The same things were measured in two ways. Each way mixes the same 9 hidden numbers, adds some noise and spreads widely along 6 directions of its own, which tell nothing about the thing.
Some things both ways: the first way, then the second way.
[  6 -34  -7 -22  -1   4  10 -17  26  52 -17 -15  12 -28   8 -12 -41 -19
   8]
[  5  26 -22 -13   8  28  12   8 -11 -30  -5 -18  14  21  12  21   4  -1
  32]

[  7  16  10 -10  19   1 -46 -14 -39   0  -7 -12  -8  10 -14 -23  -8  10
  -2]
[ 19  19  27  12   3 -14   9 -20 -16  43 -32   4  -3 -29 -39  18   6  -4
  -7]

[ 13  32  18  62 -12  -5   3 -11  17   4 -41   1 -19 -11   7 -29  35  12
 -20]
[ 14  42  12  10   5   9  48  16 -39  20   4  16   1  -6  -2  13  11  -4
 -14]

[ -7  19 -10   9  44  20 -20 -30 -11   0   9 -25 -17 -10 -14 -32  -5 -12
 -22]
[-23   5   8 -17 -11  23   3   5 -18 -61  25 -17   2  59  32   2  10 -10
   7]

[-36 -14  19   5  21  33  46  -8  32  14  -4 -22  39  -8  -5 -29 -28  12
  45]
[  9  17   3 -26  46 -21 -35 -16  -9 -11   5   2  -5  15 -10  19 -26  11
  27]

[ 16   6 -14  24  -6  11 -23 -46  -5  14   2  -9  -4 -16 -25 -15  -2 -31
 -26]
[ 38  25  14 -14  36  -6  36 -16   9  22 -13  10  12 -17 -16 -17  -8   7
  -9]

[ 28   2  23 -16 -53  -6  -1  41  11 -43 -20  10  10  30  -3  -5  13  40
   9]
[-20 -32   8 -22   5  22 -19  10 -13 -30   0   1  -4  45  10 -38  -3   0
 -17]

[-23 -28 -11 -25   3 -29  20  34  23   6  26  28  -7   2  16  39 -26  -1
   1]
[-73 -42 -16  53 -29  11 -28 -21  48  10  29 -15  -4  -3  30 -12  11  -2
  -7]

[ -8  -3  33  26  34  28  -2   6  23 -35  20  -4  -7   2 -45 -17  -7  23
  -4]
[-12 -25  16 -15   4   9 -14  21 -12 -13 -10 -31   9  -5   3   4 -43  -3
  17]

[-18  17  20  -2  -8 -18 -29  17  29 -10 -11  27 -15  -6  31 -16  23  42
 -33]
[ 26  43  15 -19  47  -4   9   9 -20  -8   2 -17  21  22 -10  -7  32 -11
  16]

[-10   3  41   4 -32   0 -11  31  19 -43  18  11 -22  36 -32 -21  -1  21
  11]
[ 21  23  24  13 -19  39  51  -1  -8   5  -4   5   7   7   7  37  45 -13
   1]

[ 26  -4 -25 -22  -6   1 -23 -22 -39  21 -15  24  15   0  28  10  -8 -13
  -3]
[-19 -22   2 -37 -22   6   1  31  -4 -11  -1 -20 -13 -20  27  -9 -47  -7
  15]

[-21  54  -9  11  22  31  10  18 -49 -43 -14  -8 -45  16  10 -52  31   4
   9]
[ 10  36   9  36  19 -33 -14 -47  -6  30  14  30  -8   8 -19  19  36   4
 -14]

[ -6 -24  24  12   0 -22 -21 -38   8  35   0  13  22  17 -15  24 -17  14
   8]
[-15 -31  -8 -49   2  50  -9   2  28 -37 -12 -17 -17  16  10  -7 -26   4
  26]

[  2  -6 -12 -27 -16 -32 -21 -16 -17  38  -2  -7  -2  10  31  31 -12  -6
 -23]
[ 31  33   2  24  -1  -5  24 -30 -18  25   9  44   8  17 -16 -11  46   7
 -43]

[ 27  20 -43 -22 -14  15 -35 -39 -41  17 -17 -15  -4 -15  18 -21   7 -30
 -30]
[ 47  26   7 -24  32  20  20 -22  16 -23   5   4  20  42  -7 -25  46  -4
  -1]

[-34 -21 -13  -3  16 -41 -13 -41  19  66   4  12  45 -27   9  25 -26   4
  -6]
[-41   7   2 -31   0  12   6 -11   5 -15   6 -26   5  17  28  -2   9   9
  22]

[ 33 -16 -12  18 -20  22 -37 -32  -6  16   4  26 -35 -23 -14  -6  -7 -37
 -19]
[-33  -7   1  38 -11 -12   3 -15  26  33  19   6 -11 -31   8   0 -23   1
 -15]

[  1   5 -10  -4  -7  14  46  12   9 -15 -17 -20  48   0  -7 -18 -10   9
  32]
[-15  19  36  -2  40 -36 -16 -41 -29   2  34  19  20  53  23   1  38  24
  -9]

[ 35   7 -11 -19  -1  40 -12  46 -24 -50   8  -2 -50  10 -15 -42  -9 -21
  14]
[-53 -15   6  23 -53  17   8  25 -19 -20  23 -26 -16  -6  33  29 -31 -19
  -1]

[-10  -3 -20 -38   4  -4  51  68   4 -19   6   1  -6   2  28  -5 -24  -2
  27]
[-27  20   2  32  21 -65 -22  -9 -34  43  13  20  -2 -18   2 -10 -22  13
 -26]

[-35  21  15  -1 -20   4  28  26 -15 -46  -7  52 -15  35  28  -3  33  30
   2]
[-15  11   2  23  -5 -59 -21 -16 -41  27  23  51  -5  17  40   2  18  19
 -27]

[  2 -16  -6   8  22 -10   4 -24  25  38 -10  -6  46 -15  -6  -8 -32  -4
  21]
[-15  23  23   3 -47   8  31   8 -26  17   8 -18   9 -14  18  40  12  -8
   4]

[-41  35  39  38   0  26 -17  13  21 -49  10  27 -49  10 -12 -57  35  31
 -13]
[ 41  39   6 -14  54 -24   6   1  -4  19 -27  -4  -6 -30 -37   1 -21 -10
  18]

[ 21   8 -10  21 -11  45  25  15   5 -46  11 -23   9   2 -44 -36  -3 -11
  42]
[-17 -24  17  -8  10  20 -15 -25  29 -18  31  -4  -7  25   0 -18 -12   1
 -11]

[-30  -3   4  13  35  42  20 -11  -8  -5  18 -23   9  -8 -36 -31 -26  -7
  39]
[ 31  39  19 -25  12  17  13 -17 -15 -12  13   1  10  26   5  52  21   8
  33]

[  6 -16  -2   1   3   6  19  17  16 -10  -9   4   3 -17 -25 -16 -20   5
  22]
[ 19  17   2 -21  26  26  13   6  -3   2 -20 -22  27   2   0  12  16   4
  33]

Other things, the second way, with their names:
<93>: [ -4  11  24   2  15  25  32 -22  14 -19  46  22   5  52  27 -10  38   6
 -24]
<173>: [ 45  49   3 -11  47 -14   6 -22  15  34 -29   9   1 -16 -33  13  26   0
  21]
<11>: [-18  -8  25  17 -36  -1  17 -26  -2  33   5  -6   8 -32  -4  24 -29  12
 -13]
<474>: [  0   3 -15  11   1  20 -10 -20  -5  -6  -4  29 -16  37  -8 -11  34   2
 -19]
<435>: [ -2  20  30 -14  50  -1   8 -29  34  -5  26 -27  21  13  13  11  12   7
  30]
<188>: [ 10  49  17  14 -17 -12  33 -26 -31  53   4  16  18 -19  -3  37  35  13
  -6]
<404>: [-30  12   1  12 -26   8   1  16  -2 -14  28 -19 -11   2  20  22 -12 -20
   8]
<207>: [  6   1 -13 -15  15 -16 -24 -32  -7   3  -8  27  -1  17  -5 -10 -14  24
  -8]
<275>: [-32  16 -12  -2 -31 -11  -5  11 -20  -3   0  -5 -19  -4  16   9 -10 -10
   2]
<5>: [ 18  30   4  18   8 -17  -2 -10 -37  18  13  36   7  27  11  15  59   4
 -12]
<13>: [-54  -3 -13   1   1  16  -3 -29  27 -13   3 -10 -17  14  32   6  13  11
  19]
<426>: [-24  18  22   1  31  -2 -20 -30  25   1  31  -7 -14  25  18  39  39   2
  34]
<461>: [-41 -13 -15  62  -5  25 -13 -34  39   2   2  -6 -25   3 -21  -4  15 -15
 -14]
<442>: [-42  -3   5 -11  28   1 -12   8  -9  -1  11  -9 -11   3  22   1 -22  10
  20]
<230>: [  4 -11 -29  15  18 -11 -39 -30  41  13 -13   0  -5 -17 -21 -14 -13  -1
  12]
<299>: [ -3 -18 -18 -55 -12  28  -3  17   6  -1 -30 -18 -15 -31 -21 -35 -57   1
   6]
<337>: [-39   2 -10  43 -63  11  41 -10 -10  41  -1   6   2 -31  16  -1  12   4
 -33]
<422>: [ 22  20  -2 -37 -16   3  26   4 -30  23 -17  23  -7 -17 -18 -29 -23   8
 -29]
<58>: [ 38  52   6  -3 -10  -1  31 -25 -22  11   2  26   1  13 -23  -3  39  -6
 -29]
<221>: [ 30  35 -13   4  -2 -12  29  -6 -41  28 -16  41  -3 -17  -7   5  -5  10
 -20]
<449>: [-14   0 -16  37 -11 -25 -12 -17 -10  66 -19  14   0 -53 -15  16 -15  16
  -6]
<33>: [-23   9  -7  25 -47  37  36  -8 -10  12 -14 -15  11 -20  24  61  11   7
  23]
<467>: [  4  29  -3   7 -18 -25  13 -15 -19  12  -5  10   4  -9   3   1  -9   3
 -15]
<151>: [-35  15  -4  20  -3 -11  16   8 -29   1   4  13 -22   1   5 -17 -25  -4
 -29]
<51>: [ -2  -9 -14  14 -25 -13 -17  11  -6   8 -20   8 -28 -22 -21 -24 -25 -24
 -24]
<288>: [ -3  20  28  29   3  -9  10 -16 -39  30  12   7  28   7  -3  23  20  12
 -14]
<470>: [ 22  37   8   0  20  -2  16 -25 -20 -40  30  22  26  70  40  15  52   8
   3]
<213>: [-14  22  -5  -6  57 -46 -34 -14 -26   9   4  13  -7  11  -9 -26 -18  15
  -4]
<7>: [ -1 -13 -18 -27  15  -7 -27  -2   0   5  10  31 -26   8  -3 -39 -23   8
 -18]
<344>: [ 25  13  20 -23  54 -17  11   3 -21  31  -3  33  -4  -5 -11 -36  -6  13
 -23]
<15>: [-20  16  18  44  18 -39  -6 -27  -3  19  41  16  12  17  26   1  35   2
 -20]
<3>: [  1  11 -14  -2  32   4   0 -25  18   9   5   7   4  -2  -5 -10  -8  15
   7]
<323>: [-33 -32  -3 -10   6  31  -6   1  33 -37  30 -19  -6  19  32  -6 -33   2
  16]
<301>: [ 26  31  10  28  -1 -17  41 -19   7  45  13  28   6 -27  -1   0  17   0
 -27]
<326>: [ -9  22  17 -12 -39 -28  13  -7 -57  14  28   9  30  15  30   4   2  18
 -23]
<298>: [ 29  31  10  32 -27  -1  32 -28 -12  34  18  36  13   0  -4  11  39   2
 -36]
<219>: [  6  25   4 -43  49 -29  -8   3  -9  -1  -1  -9   5  -4   1 -12 -36  10
  25]
<289>: [  7  11  16   5  11  -5 -16 -30   0 -27  44  20   1  56  17  10  29  -1
  -6]
<214>: [ 12  16  13  27  11  15  30 -20 -10  -2  19  19  14  28  18   8  50  -1
 -10]

Some of these things the first way, each followed by its name:
[ 49  -5  -8   7 -52 -15  -7   1  21   0 -16   4  -3  25  -1   3   2 -17
  -4]  <93>
[-12 -11  -5  24  49  26   8 -17  35  22   9  -5  -2 -29 -15 -29 -29 -20
   9]  <404>
[ 12  22 -37  -5  10  36  31  35 -17 -47   3   7 -33 -11  -4 -38   2 -30
   3]  <15>
[-16 -23  -7 -15 -25   8  13  22  -1  -9  28   2  37  -9 -22   3 -25  10
  52]  <299>
[  0  42  -5  31  -2   2  59  32  11 -44 -18 -12 -11  44  21 -19  29   2
  12]  <323>
[-25   7   4 -40 -20 -33   6  27  18  -3  13   3   3  52  37   8  -6  12
   6]  <467>
[-12   6 -33 -22   6 -39  25  -7 -21  44 -25  -8  18  12  33  -2 -20 -21
  21]  <13>
[  7  34 -27   1  17   6  -9  27 -23 -46  17   7 -43  23  -1 -19  15 -16
  -5]  <435>
[-31  13 -12  11  77 -20 -20 -40 -21  43 -10   4 -20  -2   2 -19 -18 -17
 -11]  <173>
[ 12 -25   0 -12 -14  21 -62 -43  -9  35  -8  36 -13 -35  -8 -23 -19 -11
  -9]  <275>
[-10  18  33  14  -7 -10 -35 -37  14  22 -35  18   2  12  38 -18  28  33
 -32]  <51>
[ 43  21 -44 -11 -31   1   8  15 -33 -16 -21   4 -24  21  24 -16   9 -40
   4]  <301>
[-33   9 -10 -16   3  21  39  39 -13 -32  35 -18 -11  -8 -13 -12 -16 -10
   4]  <214>
[-34  12  14  50  25  16   4 -49 -13  21   6  -6 -18 -20 -24  -9   6  -6
 -19]  <221>
[-18 -21  30   9 -26  -3  17   7  26   2   2   2   6   7 -25  -1 -14  13
  24]  <33>
[-16 -11  -9 -12  16   5 -39   5 -28 -31  62  30 -27   1 -24  41  -2   9
 -16]  <326>
[-15  10   4   9  -8  13 -19  20 -45 -45  21  51 -53  13  -5   9  25  14
   1]  <7>
[ -7 -22  15 -16 -32 -15  -6  37  -3 -14  34  34  -8  -3  -7  31 -15  13
  -3]  <344>
[ 29   1  11  40 -59  -8 -10 -32  18  13 -36  10  38   0  -8  -7  23  19
  21]  <422>
